The first 10 rows are patterns. Each new row is the sum of 3 different patterns, raised or lowered, with some noise. Before adding, each is slid sideways (what falls off one end comes back at the other) and multiplied by a number that may be negative. Names go in the order of the patterns.
Some rows, each with the names of its patterns after it:
[ -6.3  10.2  -2.7  16.6  -8.0   8.4  15.3 -17.8  -4.9  -6.5  13.2  11.4
 -11.2  -6.4  14.4  -0.4 -12.3  -9.2 -23.2   6.9  11.0  -3.5  14.1  -9.8
  -2.7  16.0 -25.5  22.6  31.0   3.3  12.0   5.3  -5.6  15.2  -7.7 -16.3
  14.7   1.0   2.3   5.0  10.5] : (4)
[-15.6  -7.9  -7.3   9.1 -32.0   6.9  -4.6   5.3  -3.6  23.7  -6.3  13.2
   7.3  17.5   2.4  -0.9  -2.5  -4.5  13.4  16.2   1.2  -7.7  -2.3   0.2
 -17.7 -24.8   3.8 -10.7  -0.7   6.2 -15.3  23.8   9.5 -54.3  17.9   0.8
  28.8  19.8   5.1   8.7  19.8] : (3)
[ -6.8  -0.7  -6.3  11.3 -13.4   4.2   8.7 -27.9  13.6  -3.2  -5.4   4.7
  16.0 -25.5   0.9  -0.6  12.7  -6.0  12.7   0.7  -0.4  -1.9  -3.2  18.3
 -18.6 -13.3  21.9 -16.0  30.4  -5.0  13.6  17.0  12.8  24.9  10.2 -18.2
  -6.2   8.8 -16.0  20.9   9.1] : (7)
[  2.1 -14.6  12.7 -13.6  10.4 -12.8  12.6 -19.7   2.6  11.9  13.4  -7.3
  17.9  10.3  14.7   7.9   5.5  -5.1  11.7  -2.8   6.9  16.2  17.0  -3.6
   9.9  21.5   2.7 -13.9  10.7   4.2 -13.6 -20.7 -26.0  10.9  -1.6   0.4
  24.9 -20.4 -15.4  11.3 -15.0] : (6)
[ 11.2  11.3   9.2  -1.6   6.4  -9.4   4.9  -7.9 -16.2   0.4  22.0   2.7
 -13.2  11.9  16.0  -7.6   5.0 -13.6  13.9 -27.5   0.2  14.8 -11.3  26.2
   8.1   1.6 -11.6 -13.6  20.4  23.4  12.0  27.3   4.4   6.7   5.4 -23.0
   8.3   2.9  -3.4   7.5   5.0] : (5)
[  8.6  36.5  10.5  -5.7  14.0  -7.3   0.0  -5.6   2.1   9.3  -8.3 -19.3
   5.4  13.7  12.8  -4.8   4.5 -12.6   1.6  15.8  -4.3   5.6  -2.3  -7.1
   6.4   1.0   0.1  -3.6  10.1  -3.1  -4.4  13.9   2.0   3.2 -15.1  -3.1
   1.9   6.1  11.0   1.4  -5.1] : (1)
[ -0.6   1.4  -3.5  -5.7   2.3  10.0 -30.6 -19.9 -22.9  10.4  23.1 -24.3
  20.1 -14.5   5.0  16.4  36.4   0.9 -13.6  -6.3   0.1   8.4  -8.0 -15.2
  -5.0  -2.0  -3.8 -13.2   1.2   4.5  -7.3  11.8  10.7  18.7  -6.9  -5.3
  -3.8   4.4  19.3   8.9  -0.5] : (8)
[ 13.2  -4.9  -6.2  13.6  -2.9  12.0   2.5  -5.7   7.6 -10.4  -5.6 -13.9
 -11.5 -29.1  22.0 -19.9 -17.5  -0.2 -11.4  30.1 -15.6  17.8 -24.9  -0.7
 -33.7 -17.2 -24.5  24.5 -12.1 -11.0   3.5   0.8 -19.5  -9.5  -9.3  12.0
 -21.5  26.3  18.8  -8.3  -9.9] : (0)
[-15.5  -9.0 -13.8  -0.3  25.5  -4.5   9.3   4.2  -7.3 -17.6  -6.5  13.0
  -2.4   6.2 -14.1  -5.1 -34.8  -2.9  13.5 -25.0  10.4   1.5   4.3 -15.9
 -30.9 -10.0 -16.4 -22.3  10.8 -11.2 -14.2  -8.6  -5.6 -10.9  15.4  -8.2
   3.0 -11.7   6.8   9.6 -10.8] : (9)
[-12.0  14.0   3.6  18.0   0.5   5.0   6.1   3.3  18.7  13.7 -14.0   5.1
  -1.4  20.1   8.3   8.5  32.8  -2.6 -19.7  11.1   3.7   4.4   1.9  16.9
 -28.5   3.4   8.3   0.6   2.3 -12.2  -1.8  15.3  -3.2  -5.8  10.1  -5.7
  11.0 -27.1 -11.4   4.3  11.9] : (2)

New rows, each followed by the names of its patterns:
[  5.9 -42.3  -5.0 -13.1 -11.0 -10.8 -32.8 -18.7  26.4 -11.9  -7.1  24.4
 -24.5 -22.2   7.0  -5.8  -6.8  -4.6  11.5  -8.0  -8.2  28.7 -11.8  -4.6
  -3.0   1.1 -13.6  20.7   9.3   5.2  -0.2  16.6 -15.0 -10.1  12.9 -16.4
  -2.0  -3.5   9.5   9.3 -37.2] : (3) (7) (2)
[ 25.4 -34.0  17.3  11.7 -13.0  -7.3   9.0   0.7 -14.0 -23.3  10.7 -39.5
  -9.5   7.6  -4.8 -12.7   0.8 -34.1  -1.8   5.2   3.5  -1.9   8.6  24.4
  23.0 -20.2  12.0  -6.4  25.9 -50.2  16.2  13.2  -9.4 -15.3 -12.8  14.3
  -2.1  15.0  10.1  14.5  10.1] : (3) (1) (0)
[  2.9 -24.2 -20.0  10.1  -6.6  18.1 -41.0 -16.8 -11.7 -11.8 -35.1   5.8
 -35.1  -1.3   4.8  -7.7  -6.2 -17.2  -7.3  19.9 -47.6  31.7  30.1   0.8
   1.4  11.2  -3.0   1.2 -11.8 -20.0  15.5  -3.9  -6.6   8.8 -15.4 -15.4
  -2.0 -15.6  -7.3  -4.0 -10.0] : (4) (0) (2)
[-22.8  -7.1   1.8 -15.4  18.2  -8.8  -3.1  -8.6 -18.5 -16.2  -3.9 -10.2
   2.1  -8.2  -6.1  -0.8  -6.2   2.1  17.3  -1.5  -6.4  -9.9  13.7  -2.1
 -13.7 -11.8 -10.9 -11.9   3.7  21.2  -8.6  -2.0   5.7  -5.4 -17.5   2.8
   5.3   5.7 -15.3 -23.7 -17.1] : (5) (0) (9)
[ 22.9 -39.5 -19.4   5.8 -40.5  15.5 -38.5  33.4 -42.8 -11.0 -55.3 -14.1
 -48.5  23.2 -42.4 -13.0  -7.7  -7.0 -31.9 -37.9 -33.1   9.4 -28.0  22.8
  -9.8 -31.9 -29.0 -27.4 -25.3 -14.8  -6.1 -24.8  -3.7  -7.9 -40.1  32.5
 -19.3 -55.7 -15.1 -24.9  -9.9] : (3) (0) (2)
[ 15.4 -19.1 -19.9  24.3  22.3  -7.4   7.6   1.8   1.6 -17.0   8.4  29.5
  -6.3  -1.4  -4.4   5.4  11.7  -0.6  17.2  -0.8  20.0  23.4  -7.6  46.1
 -15.4  16.7 -17.0  32.3 -16.4  29.7  -1.7  17.0 -26.3   7.7  10.5  -9.4
  -3.4  20.7   0.5  12.0 -12.2] : (3) (0) (2)
[ -6.3   1.5  -5.3  24.0   2.4   1.1   9.8  11.9  19.0 -10.8 -11.5  17.3
  -0.2  15.0 -11.9  55.6   5.9  15.4   1.2  -2.2 -19.3  -8.5   2.4  -2.2
  25.8  16.0   0.5  25.3 -11.5  20.4 -17.7   6.7  -9.9 -20.2   8.7  -8.3
 -20.1   6.1  23.4 -17.8   3.0] : (3) (7) (1)
[  5.1  -5.9 -20.7 -14.6  34.8  18.8 -11.0  11.5  33.1  13.8  43.1 -22.3
 -14.1  15.7 -19.4  44.1   3.6 -20.3 -10.5  15.7   3.9  35.4  -2.7  38.1
  20.7  23.9  13.3  17.9 -10.1  12.4 -16.1   9.7  36.5  -2.2  11.9 -13.0
  -0.7  16.6   5.9  23.5 -18.8] : (8) (9) (2)
[  3.8   0.2   4.1   4.0   8.8 -15.6  18.7 -24.5  30.4 -13.6  -4.5   1.0
  -6.2  11.2  -9.2  -9.3 -18.7 -11.7 -29.9  -3.4  35.0 -29.6  -3.7 -28.6
  22.2 -48.1 -13.7   0.6   8.3  22.6 -21.4  -3.1   4.9 -21.5 -16.7   4.5
  -0.9   6.6  12.8  38.5 -17.2] : (7) (6) (0)
[ 11.3   6.6 -16.9 -34.8  -6.0 -31.9  -8.6  -1.9 -28.7  20.1  13.7  -5.8
  11.1 -17.3 -13.4 -10.6 -35.3 -12.4  21.5 -14.2   7.0  -5.2  11.6   0.9
  25.9 -21.8  -0.7  10.2  -9.1  -0.4   2.2 -17.0  14.7  -2.6  21.6   0.3
 -23.3  36.3 -16.7 -13.3 -13.7] : (4) (5) (2)
[ -8.0 -10.0  -2.1  -2.0 -23.4 -19.7 -13.1 -24.8 -22.7 -39.1   1.9 -13.5
 -21.5 -23.5   7.4  -5.1  18.9 -32.0  -7.0 -12.0 -26.8   2.8 -11.0 -28.3
   3.4  -9.0   5.9 -31.0 -10.4 -26.9 -17.9 -32.3  -3.6 -18.7 -31.4 -25.3
  -6.7 -43.8   2.3 -21.1 -52.5] : (3) (6) (2)
[ 13.0 -18.3 -21.2 -32.7 -27.1 -21.5 -23.3 -29.6 -42.5  -5.9  -0.6 -35.7
 -24.7   5.0  -7.8  14.3 -25.9  -1.7 -23.5 -42.5  -1.5  -6.0 -17.5  10.5
 -20.4  -2.2 -35.6  -9.6 -31.3 -18.5 -19.3 -10.9 -35.5 -43.7 -23.6   6.6
 -53.9   1.3 -38.2 -21.8  -9.3] : (6) (8) (2)
[ 10.6  19.6  22.5  24.6  14.2  -9.8  29.1 -44.6 -29.6  13.7   6.4  -7.9
  15.7  14.8 -25.8  11.0 -18.3  17.8  -1.6  18.3  22.6 -18.6  21.3  -5.0
  32.2 -11.8  13.2  23.5  15.2  14.5 -23.9  -3.4 -31.8  33.6  15.0  26.4
  29.0   2.2 -21.2  21.0  -8.0] : (4) (0) (9)
[ 16.8   1.7  22.6  42.9  -2.1   6.0 -12.6 -18.0  13.3  18.2  18.6  31.6
  25.0  54.6  20.8  28.7   7.0   0.5  22.3 -32.4  17.2  84.7   5.7  16.0
  -0.9  15.4   7.4  14.8  -3.2  45.5  22.0  14.7  28.8  52.5  19.2  16.8
  47.0  20.7  -9.6  31.2   7.3] : (3) (5) (2)
[ -1.0 -36.9   0.9  -0.3   5.4 -13.2 -12.4  -3.4   7.4  -9.2  -9.6 -33.0
  -9.6 -25.0  -3.1 -15.9 -31.3 -34.1   6.1 -24.2  10.6 -10.4   9.6  -9.6
 -17.7  -2.5   4.3   2.1 -25.5 -27.9   5.4 -24.2  17.8 -19.8 -25.6   8.5
 -10.9   7.8   6.0 -31.0  -2.1] : (3) (7) (1)
[ -3.7 -41.2  -7.3 -27.0  -7.5  -0.6  13.0  -1.8  12.6 -33.5  -7.9   4.2
   9.6  -6.9 -11.7   7.5   0.7  -8.3  25.6  -0.8  -3.9 -16.0  -0.5 -19.9
   7.5 -24.6 -18.8 -14.2  -4.8  -8.4  11.5 -19.5 -26.7   1.0 -36.4  15.5
   1.3 -18.9  -5.5 -24.1  11.8] : (7) (6) (1)
[  9.5  15.1  -5.8  14.5  15.1  12.8   8.3   9.9 -22.6 -14.1  -8.4  24.7
   3.8   0.3  14.4 -11.3   7.0 -18.1   3.5  -8.4  -0.5   6.2  18.8   3.6
   5.4  20.2 -16.1   4.3  -0.5  -2.9  -7.6 -26.3  21.3 -25.6  31.9  -1.7
  15.5  -3.3  16.1 -20.2   2.8] : (6) (5) (0)
[ 41.8   5.8  33.0  -9.3  -1.2  22.4   3.3  -9.3   6.6  20.2  13.4   7.2
  39.6  -9.9   5.1   9.4  13.2 -14.2  32.7  26.5  -7.4 -13.0   4.5   7.4
  22.9  -1.5  18.4  21.6 -13.6  17.4  -1.3 -29.7  19.9   3.9  21.3  16.1
  -4.9   6.7  -0.9 -18.6  46.4] : (4) (7) (9)
[ -7.1  -4.5 -17.6  15.9   4.7  11.4  23.3   5.8   7.7   5.9  -0.6   4.3
  10.3  17.1   7.5 -16.4  19.2  -9.0  -7.6  11.7  10.1  14.3   0.7  -2.2
  -2.4   8.0   2.1   0.0  13.7  13.6  35.0   2.9  -6.2  25.8   2.2  25.8
   5.7 -21.8  16.4 -27.0  -2.5] : (4) (1) (8)
[  6.7  -4.4  -6.3   8.2   6.4  23.7  -6.6   1.9   4.6  -2.1   7.9   6.6
  -8.0  15.4   8.1   9.4 -10.2   7.8 -11.1   4.1 -17.1  -1.4  -2.9 -10.8
  -7.4  -0.1 -16.8   8.9  -5.3 -20.4  -3.1  -1.0   1.8  -2.5  -1.5   2.8
  -4.6  -4.8  -7.1 -12.2  -3.9] : (3) (6) (2)
[ -8.5 -10.2 -25.6 -36.1 -20.8 -18.0  -6.4 -12.7  -9.2   0.1 -14.1 -35.6
   3.8 -21.4 -32.5 -17.1  13.7 -14.5  -8.5   3.3  25.6   9.8 -21.3   7.1
  -3.8 -28.3   9.2  -2.8 -11.2  10.2 -13.4   4.6 -17.3  15.7   0.5   4.2
 -19.7  15.1 -27.3 -11.1 -22.1] : (4) (6) (9)
[ -3.9 -18.0 -12.8 -33.8 -35.9  -7.5 -41.2 -30.0  34.1 -35.8 -16.5 -65.3
 -48.4 -36.7 -21.2 -50.2  -4.8 -13.4  -4.5 -28.4  12.2 -22.6 -22.2 -17.3
 -17.7 -54.5 -19.5 -44.0 -18.9 -27.4 -20.2  -9.4 -18.9 -26.3 -36.0 -36.3
 -29.1 -12.4 -24.9 -46.7  -1.1] : (3) (5) (2)
[  0.0  -2.3 -43.3 -22.2 -15.7   2.9  15.8   4.6  -8.6  -3.8   9.7 -32.8
 -16.2 -16.0  28.2  -0.4  20.4  -3.0   7.3 -19.4  -7.0  -1.9  24.8   6.7
  20.4  16.7  22.2   6.4  15.6 -15.6   3.3  -1.9   6.2   8.4   4.4  -0.6
  17.8  25.8 -10.8   3.2  12.9] : (4) (6) (5)
[  3.0  10.5  -8.9  -8.0  -6.9  14.5  14.4 -16.3   1.2  -9.8   9.0   6.8
   7.0 -10.0  17.1  35.5  18.4 -12.4  28.6   0.5  17.2 -16.1 -16.4  18.2
 -23.2 -12.0   3.9  -0.1  -6.9  -6.6   7.9 -14.1   4.7   7.3  -6.9  15.4
   8.0  -8.6   8.5  14.3   9.0] : (6) (1) (8)
[  7.4  -6.4  13.9  11.9  -8.5  -4.0   5.1  17.0 -11.4   5.3   3.0 -18.3
  -2.8 -18.7   3.6  -3.7   3.4  -6.9 -10.0  11.6  17.0 -44.5  30.4   4.6
  19.4  11.5   5.9  11.6   2.0 -22.6   7.3 -14.7  22.2 -24.9   6.1   4.8
  15.1  11.1  23.6 -20.9   2.6] : (3) (7) (2)
